The first 10 rows are patterns. Each new row is the sum of 3 different patterns, raised or lowered, with some noise. Before adding, each is slid sideways (what falls off one end comes back at the other) and multiplied by a number that may be negative. Names go in the order of the patterns.
In the rows, zero is written as 128.
Known rows, each followed by the names of its patterns:
[139 104 118 120 119 127 135 138 129 142 106 135 158 100 120 109 115 111
 133 109 151 126 141 118 142 131 122 160 158 157  99  96 127 145 145 125
 152 112 128  95 127 154]
Q_569
[120 155 113 122 137 153 156 147 103 102 107 146  96 160 121 111 130 147
 118 125  97 149 148 146 152 140 118 118 157 109 101 135 148 124 129 144
  99 134 102 110 126 112]
Q_726
[157 134 120 103 125 138 115 105 151 100 127 117 125 141 104 153 113 110
 113  97 129 110 123 112  96 155 118 112 141  96 109 109  99 108 155 134
 114 130 123 126 130 105]
Q_104
[127 114  99 110 128 156 149 105 150 144 145 107  97  96  97 120 144 147
 131 136 136 142 129 142 117 106 128 106 126 136 139 109 102 125 152  95
 143 142 134 158 115 118]
Q_316
[ 97 161 151 142 154 144 107 159 139  98 133 112  95 140 118  95 121 146
 126 155  98 138 157 144  98  98 134 111 120 140 114 153 133 116 101 103
 156  96 111 159 103 112]
Q_526
[117 129 111 146 123 147 112 111 156 156 157 157 136 151 157 146 108 116
 114 157 154 117 129 127 154 128 118 125 145 139 145 111 143 116 102 138
 158 151 115 117 101 127]
Q_69
[154 153 130 105 105 106 129 113 128 113 114 113 127 157 115 112 161  97
 108 152 125 161 150 117 125 107 107 121 123 156 140 137 117 116 136 106
 148 158 149 115 121 112]
Q_907
[155 123 140 125 155 133 104 105  99 157 111 137 126 127 150 134 110 151
  95 146 149 155 134 157 128 117 126 139 104 119 106 141 156 111 161 156
  97 131 128 148 106  95]
Q_417
[136 123 114 126 133 100 112 134 137 151  95 143  95 134 147  96 148  97
 137 102 109 139 106 152 143 126 142 146  97  99 114 161 124 141 112  96
 143 153 149 112  96 125]
Q_16
[ 99 131 138 135 124 140 145 136 148 159 107 119 140 113 111 137 137 153
  96 124 139 155 130 134 158 156 104 106 105 147 124 131  97 135 123 139
 160 161 159 159 135 112]
Q_950

New rows, each followed by the names of its patterns:
[132 137 151 161 131 134 132 147 146 127 112  98 117 131 109 144 114 108
 157 108  98 131 122 137 153 136 148 128 118 120 137 128 134 150 110  90
  91 121 148 150 127  95]
Q_569 Q_726 Q_907
[126 119  81  81 119  67 123 101 107  93 101 108 117  73 136 117 130 151
 110  80  94  99  60  71 116 130 121  95 135 115 139  69  72  86  72  90
 134 110 119 114 114 127]
Q_726 Q_316 Q_526
[130 109 173 127 161  94  62 128 123 125 101  69 117  89 125 121 150 106
  65 124 142 111 147  88 152  92 102 151  55 164  94 150 138  93 124  86
 165 168 115 141 159  78]
Q_104 Q_69 Q_16
[115 153 101  80  78  85 135  98  78  69  89 108  82 125 133  95  81  55
 136 121 155 117  79 134  93 116  65  95 111  77 123  86  88 110 101  60
 122 119  97  82 101  85]
Q_316 Q_526 Q_16
[138 152 107 145  97 114 137  81  92 110 124 125  89 119  98  88 135  99
 130  84 129 140  62 119 124 127 116 150 120 124 126 116 122 115 102 109
 140 127 105  94 120  90]
Q_726 Q_104 Q_417
[ 99  81  67 127  95 142 141  87  88 104 132 143 121 143  96  63 117 107
  90  86 130  87 127 117  62 132  93 110 105  65 109 134 154  98 105 145
 111  76  79 118 164 107]
Q_526 Q_16 Q_950
[123 126 112 109 119  91  82 112 112 121 124 109 109 101 119 107 124 137
 118 101  93  94 137 127 120 115  86 105  96  88  96  94  83 100 109 134
 104 110 144 100  88 109]
Q_316 Q_907 Q_417
[156 140 134 190 160 187 126 135 135 159 133 130 169 121 128 108 128 160
 145 184 127 160 127 167 151  99 112 181 156 181 114 118 153 124 133 125
 140 110 166 146 129 118]
Q_726 Q_16 Q_950
[103  93  74  80  92 115 128 113 105 105  64 104 107 129 125 136  97 110
  65 104 103  82  68  92  86  87 114 121  95  79  90  94 118 125  85 131
 106  82 123 102  92 133]
Q_726 Q_316 Q_907
[129 125 142 135 122 105  99  99 124 114 101 102 129 145 111 118 135 132
 147 104 100 108 137 151  86 145 118  81 137 132 135  89  83 110 107 125
 138  96 118 121 120 129]
Q_726 Q_526 Q_907
[150 120 143 137 163 148 120 177  99 140 151  66 128 115 129 159 129 104
 120 177 184 146  81  70 142 178  96 171 157 105 144 141 138 100  96 168
 161 188 147 145 112 121]
Q_726 Q_69 Q_417
[138 166 161 146 126 142 104 166 162  99  84  89 107 160 147 130 113 183
 127 161 133 115 121 150 147 132 132 136 118 105 108 125 165 103 172 189
 127  97 112 146 130 190]
Q_726 Q_69 Q_907
[136  61  95 155 130 109  56 113 103 112 133  97 135  90 102  55  67 177
  81 112 163  93 116 109 112 146 130 165 114 111 147  98  88 164  99  79
 100 109 108  91 150 107]
Q_104 Q_526 Q_16
[134 120 134 139 130  74  80  70  92  76 103 104 173 130 140  92 119 127
 109 150 121 133 119 104 105 139 134 131 129 106 158  91  95 114 141 109
 120 102 138 136 157 109]
Q_569 Q_69 Q_950
[ 78  77  92 103  97 115  90  94  82 121  88  71 102 126 145 132 100 150
 115  94  58  55  95 137 138  82 104 110 131  93  93  99 133 121 119  88
 140  82  56 126 123 110]
Q_104 Q_69 Q_417
[125  96 132 135 139 133 176 164 106 157 137 150 165  95 191 117  95  86
 156 133 145  92 152 157 197 148 165 162 208 156 146 125 125 122  97 123
 168 118 202 138 110 156]
Q_569 Q_907 Q_950
[ 89 121 114 142 112 129 141 113 100  96 134 125 150 135 126 112 144  95
 116 120 142 146 103 104 113  92 114 108 104 104 121 129 115 114 117 144
 124 135  95 125 140 135]
Q_726 Q_104 Q_69
[182 100 167 171 147 145 174 177 198 134 101 132 134 134 163 151 135 180
 140 126 128 180 135 120 192 149 142 169 164 177 162 128 183 123 165 147
 126 159 160 167 172 142]
Q_726 Q_104 Q_526
[ 96 114 123  97 117 125 140 151 104 133  77 127 144 105 127 110 134 126
  83 129 103 157 139 110 133 135  75  85  89 139 109 142  99 111 115 130
 156 127 118 124 130 115]
Q_69 Q_16 Q_950
[186 126 202 141 153 187 180 131 152 151 210 150 158 125 112 155 192 188
 121 145 171 167 140 144 152 157 161 146 170 181 170 134 177 126 177 169
 121 145 115 148 153 153]
Q_726 Q_69 Q_16
[141 134 141 123 141 151 129 143 153 171 173 138 154 174 133 162 137 136
 154 148 124 160 141 151 141 170 164 156 140 158 181 152 140 140 166 150
 155 158 144 152 148 153]
Q_569 Q_526 Q_69
[ 91 136 148 132 121 119  97 130  99 104 134 143 143 139 126  91 155 158
 160 151 121 141 155 127 101 104 120 139 134 120 134 138 133  98 160  91
 147 147 127 152 139 125]
Q_69 Q_907 Q_16
[169  91  94 137 135  90 113  76 142 100  59  87 142 155 105 142 109  84
 134 101 113 152 134 129 117 155 124  79 137 139 164  58  88  87 103  85
 123  81  90 127  98 132]
Q_569 Q_526 Q_69
[108 117 113  95 122 119  80 107  74 100 137  78 122 120 138 108 106 102
 114 114 121  52 113  79  63 140 126 127 103  50  63 101  99  94  70 138
  92 109  73  93 135 115]
Q_69 Q_907 Q_417
[137 161 134 197 143 183 201 164 107 119  97 166 125 138 103 177 164 159
 143 147 209 197 163 109 119 167 153 154 142 168 186 137 177 218 132 124
 151 153 145 180 164 178]
Q_569 Q_69 Q_950
[163 131 116 130 207 147 138 174 111 132 130 195 167 170 168 174 125 169
 180 135 170 152 126 190 158 127 148 155 137 205 140 169 191 167 140 119
 148 135 154 183 154 172]
Q_526 Q_69 Q_907
[124 124 127 112 141 143 169 125 107 167 150 125 137 152 160 121 123 105
 111 138 135 133 146 155 127 141 150 128 158 154 145 121 143 116 144 115
 125 141 141 135 121 141]
Q_104 Q_526 Q_69
[126 121 122 148 102 141 102 119 111  94 136 109  88 170  84 113 115 114
 109  84 127  94 113 176 116 162  81  93 125  63 117 154 150 124  96 139
 183  91 107  84 131  79]
Q_907 Q_417 Q_16
[140 210 164 166 168 131 183 171 103 215 176 116 130 128 162 168 131 210
 161 173 145 117 147 115 189 163 145 168 114 137 130 168 157 142 149 128
 132 192 155 168 132 135]
Q_104 Q_316 Q_907
[133 138 166 174 149 134 168 165 118 169 164 156 164 120 170 126 155 171
 175 166 142 137 150 173 172 143 167 157 124 160 164 161 158 186 103 133
 156 170 165 147 131 161]
Q_104 Q_907 Q_417
[145  99 166 157  91 136 151 188 137 135 147 122 144 122 111 143 165 152
 124 161 164  93 154 146 151  86 103 119 138 117 160  99 122 177 144 180
 186 124 150 166 167  99]
Q_526 Q_69 Q_16
[171 179 209 191 176 189 120 163 176 164 185 206 193 205 171 157 159 159
 209 161 183 134 167 180 152 225 184 218 152 152 158 204 235 189 134 195
 153 147 141 142 196 172]
Q_316 Q_907 Q_16
[121 145 140 142 126 148 162 142 144 152 129 143 125 126 156 125 143 141
 130 174 125 168 108 146 147 129 135 127 123 146 113 116 159 139 133 132
 132 108 161 164 136 119]
Q_726 Q_907 Q_16
[ 69 112 102  70  95 110  91 114 102  98  95 135 112 102  95  68 109 127
 124  82  95 126 130  77 104 107 127 126 105 124 105  62  55  97 132 169
 129  97 122 141  99 106]
Q_569 Q_316 Q_69
[114 144 132 161 146 116 113  91 158 157  94 175 144  92  97  91 134 140
 122 133 128 136 142 114 115 106 144 130 121 158  91  97  84 125 127 149
 101 104 130 142 144 163]
Q_569 Q_907 Q_16
[171 150 161 191 140 175 178 154 187 175 164 155 132 142 131 169 139 192
 149 148 193 180 169 186 153 163 165 133 121 207 185 161 171 190 156 171
 117 204 200 178 142 168]
Q_569 Q_726 Q_104
[ 83 156 186 158  79  65 138 168 158 133 154 107  97  84 127 155 145  80
 122 103 137 141 126 153 102 140 100 136 166  72 159 112 105 119 128  94
 135 116 173 133 161 119]
Q_569 Q_316 Q_16
[203 124 161 125 145 124 150 157 135 170  99 159 132 150 119 106 128 187
 100 183 123 118 147 130 119 143 145 119 124 158 180 176 118 142 161 112
  83 132 107 105 102 171]
Q_316 Q_69 Q_417
[139 143 141 135 145 122 124 126 146 118 112 141 149  93 138 135 133 111
 115 136 124 151 137 138 144 121 111 115 131 160 129 117 155 119 137 117
 125 127 129 101 124 144]
Q_104 Q_316 Q_907
[142 119 142 105 112 151 131 130 126 147 142  99 132 129 136 130 140 130
 116 118 144 118 137 151 149 107 112 169  98 126 136 125 130 114 149 184
 101 119 135 159 113 158]
Q_726 Q_907 Q_417
[ 98  67 117 108 124  96  91  91  72  75  72  88  83  88 151  91  88 103
 117  82  95  82  70  64 110  88  85 107  87  81  67  92 147 110  87  72
  87  67  72  81 126 130]
Q_569 Q_726 Q_950
[150 171 160 134 158 152  89 129 128 133 111 124 144 133 178 112 159 162
  94 105 128 167 125 120 113 153 163 123 112 185 137 131 144 146 143 162
 121  98 141 152 132 131]
Q_526 Q_417 Q_950
[143  84 118  94 117 143 124  90  96 109  71  83 109 116 135 113 100  72
  91 101  94 119 140  70  86  72 139 133 118 113 105  83 118 104  96  90
  84  67 108 108  78  84]
Q_569 Q_526 Q_907
[ 94 114 128 133 123 120 102 157  94 132 135 113  89  87 145 152 118 110
 103  94 132 110 139  98 144 149  76  79  90  96 109 108 100 106 130 120
 143 100  89 122 108 113]
Q_726 Q_69 Q_907
[131 184 158 169 147 148 158 154 146 139 142 172 162 155 179 175 147 159
 147 162 144 169 162 127 184 178 127 166 173 175 139 137 147 139 117 162
 125 155 178 147 160 172]
Q_104 Q_316 Q_526
[122 135 134 149 139 139 125  83 128 178 140 135 129  91 148 144 138  96
 107 126 138 143 112 137 150  81 115 136 156 144  73 165 103 127 150 119
 157  78 114  87 116 122]
Q_526 Q_417 Q_16
[179 173 160 127 117 182 185 203 163 148 140 151 167 141 180 149 118 180
 178 181 188 141 185 144 160 198 121 174 116 180 155 139 154 130 208 213
 154 167 158 150 133 151]
Q_569 Q_69 Q_16
[115  89 150 156 133 144  87 155 176 136 178 115 149 138 137 111  49 111
 150  89 125 137 137 167 136  59  94 136 115 153  89 121 163 125 128 140
 107 123  85 164 145 125]
Q_726 Q_104 Q_69
[205 131 164 147  93 157 157 203 123 128 136  91 131 204 114 124 165 150
 172 166 127 145 201 148 102 188 136 183 140 118 146 179 173 136 136 180
 110 173 124 130 142 138]
Q_569 Q_526 Q_16
[172 160 129 146 131 119 139 120 185 151 109 164 183 139 154 117 111 145
 134 143 163 161 144 112 116 170 131 148 161 173 167  90 106 143 122 122
 119 106 157 193 139 183]
Q_316 Q_526 Q_907
[198 188 171 154 182 153 172 198 157 178 176 115 198 212 200 173 201 172
 213 147 155 175 180 152 166 189 138 150 148 219 183 180 153 151 205 137
 223 178 201 177 137 154]
Q_569 Q_726 Q_104
[105 142 106 113 106 119 110 113 150  87  93 183  90  95 145 127 135 138
  87 160 110 106  93 127 144 110 130 150 148 130  74 142 155 175 109 135
  92 123 102 103  99 107]
Q_569 Q_907 Q_950
[ 91 105 105 112 116 120 112  91 130 127 130 111  94 149 111  99  87 128
 128 120  88 111 120 150 118 140 132 137 104 121 132 121 122  95 118 127
 116 139 132  93 126 112]
Q_69 Q_907 Q_950
[116 122  95 146 138 119  71  69  63 102  95 150 105  82 111 110 170 101
 123  96  65 102  75 144 107 133 119 118 134 103  99 110  71  61 134 115
 106  67  87 113 106  88]
Q_316 Q_16 Q_950
[150 161 149 143 111 136 114 109 138 148 151 145 122 173 184 162 117  92
 106 126 118 187 149 152 171 186 127 122 127 162 151 156 161 143 140 122
 150 121 125 156 124 146]
Q_569 Q_726 Q_316
[150 124 116 100 100 192 135 148 178 106 138 109  92 153 165 112  95 104
 107 157 168 148 138 178  83 132 171 120 103 116 143 137 118  94 134 120
 118 154 145  99 140 163]
Q_569 Q_726 Q_104
[141 138 132 111 166 105 102 128  91 153 163 153 117 141 135 134 107 111
 132  98  79 109 139 166 144 144 133 121 117 103  93 150  88 109 114 135
 166 144 151 139 117 116]
Q_316 Q_907 Q_950
[ 93 115 131 102  99 124 163 140 129 130  97 131 111  93 108 145 152 117
 107 109 157 161 116 179 143 124 127 119 129 120 119 178  94 147 130 108
 167 118 169  95 106 114]
Q_104 Q_526 Q_69
[105 119 103 141 105 104 128 111  84 121 123 108  63 107 116 125 113 121
 111 139  83  93  87 103 109 113  71 121 108 127 138 149 126 105 106 103
  74 116 109 111 113 136]
Q_726 Q_417 Q_950
[188 191 177 163 168 175 172 174 137 156 140 168 194 165 177 183 162 139
 148 200 152 168 128 158 182 113 128 185 196 190 129 165 170 150 173 167
 165 128 134 170 113 159]
Q_726 Q_104 Q_950
[146 156 143 163 140 128 192 119 133 191 171 171 167 159 164 102 175 117
 174 112 149 191 204 169 128 148 179 174 174 151 148 151 113 199 122 123
 150 167 123 156 183 130]
Q_726 Q_417 Q_950
[142 140 146 137 127 111 143 125 105  86 140 140  85 131 158 129 145  98
 106 121 150 126 141 127 113  78  88  97 139 130 146 143 109 116 109 123
 119 126  83  83 136 159]
Q_316 Q_907 Q_950
[102 109 135 115 109 104 126 104 118 124 105 173 160 127  96 122 129  66
 100 136 108 111  98 170 166 156 162 105  81 171 107  73 118 126 123 138
 130  99 116 125 119 157]
Q_316 Q_526 Q_950
[124 141 147 139 116 132 155 115 104 141  93 153  86 107  99 137 135 127
 160 134  91 136  94 130 139 159 141  63 128 111  80 152 139 156  82 101
 118 103  97 130  95 100]
Q_526 Q_16 Q_950
[147 147 184 173 167 138 149 158 142 177 154 142 166 137 181 152 145 163
 144 163 159 145 141 155 152 154 154 163 150 158 152 169 185 162 134 139
 153 147 159 161 161 152]
Q_726 Q_316 Q_16
[171 172 173 149 139 164 143 135 168 133 151 125 148 181 114 174 156 113
 148  88 113 155 143 159 144 179 146 100 133 105 156 136 125 150 144 132
 122 150 158 144 132 119]
Q_104 Q_907 Q_417
[148 185 129 135 105 158 187 121 113 129 181 182 131 157 151 148 118 133
 182 165 173 128 118 201 134 178 150 165 164 131 170 120 145 147 109 153
 192 180 173 131 140 158]
Q_569 Q_104 Q_16
[131 148 114 168 157 161 179 172 183 179 124 133 107 146 175 148 114 189
 155 173 168 207 196 146 166 121 135 144 168 165 151 183 164 151 177 191
 146 156 152 150 126 178]
Q_316 Q_417 Q_950
[ 91 146 106 102 153 121 106 155 114  82 108 139 145 151  90  96 151 146
 101  79 126 128 140 117 112 137 153  97 104 105 125  97  75 132  86 131
 139 124 145 112 151 113]
Q_526 Q_16 Q_950
[139 166 146 152 155 169 174 144 164 177 147 119 160 161 164 139 176 174
 124 152 117 159 157 156 158 173 170 132 149 142 169 143 141 131 175 169
 167 154 135 125 132 139]
Q_569 Q_316 Q_417
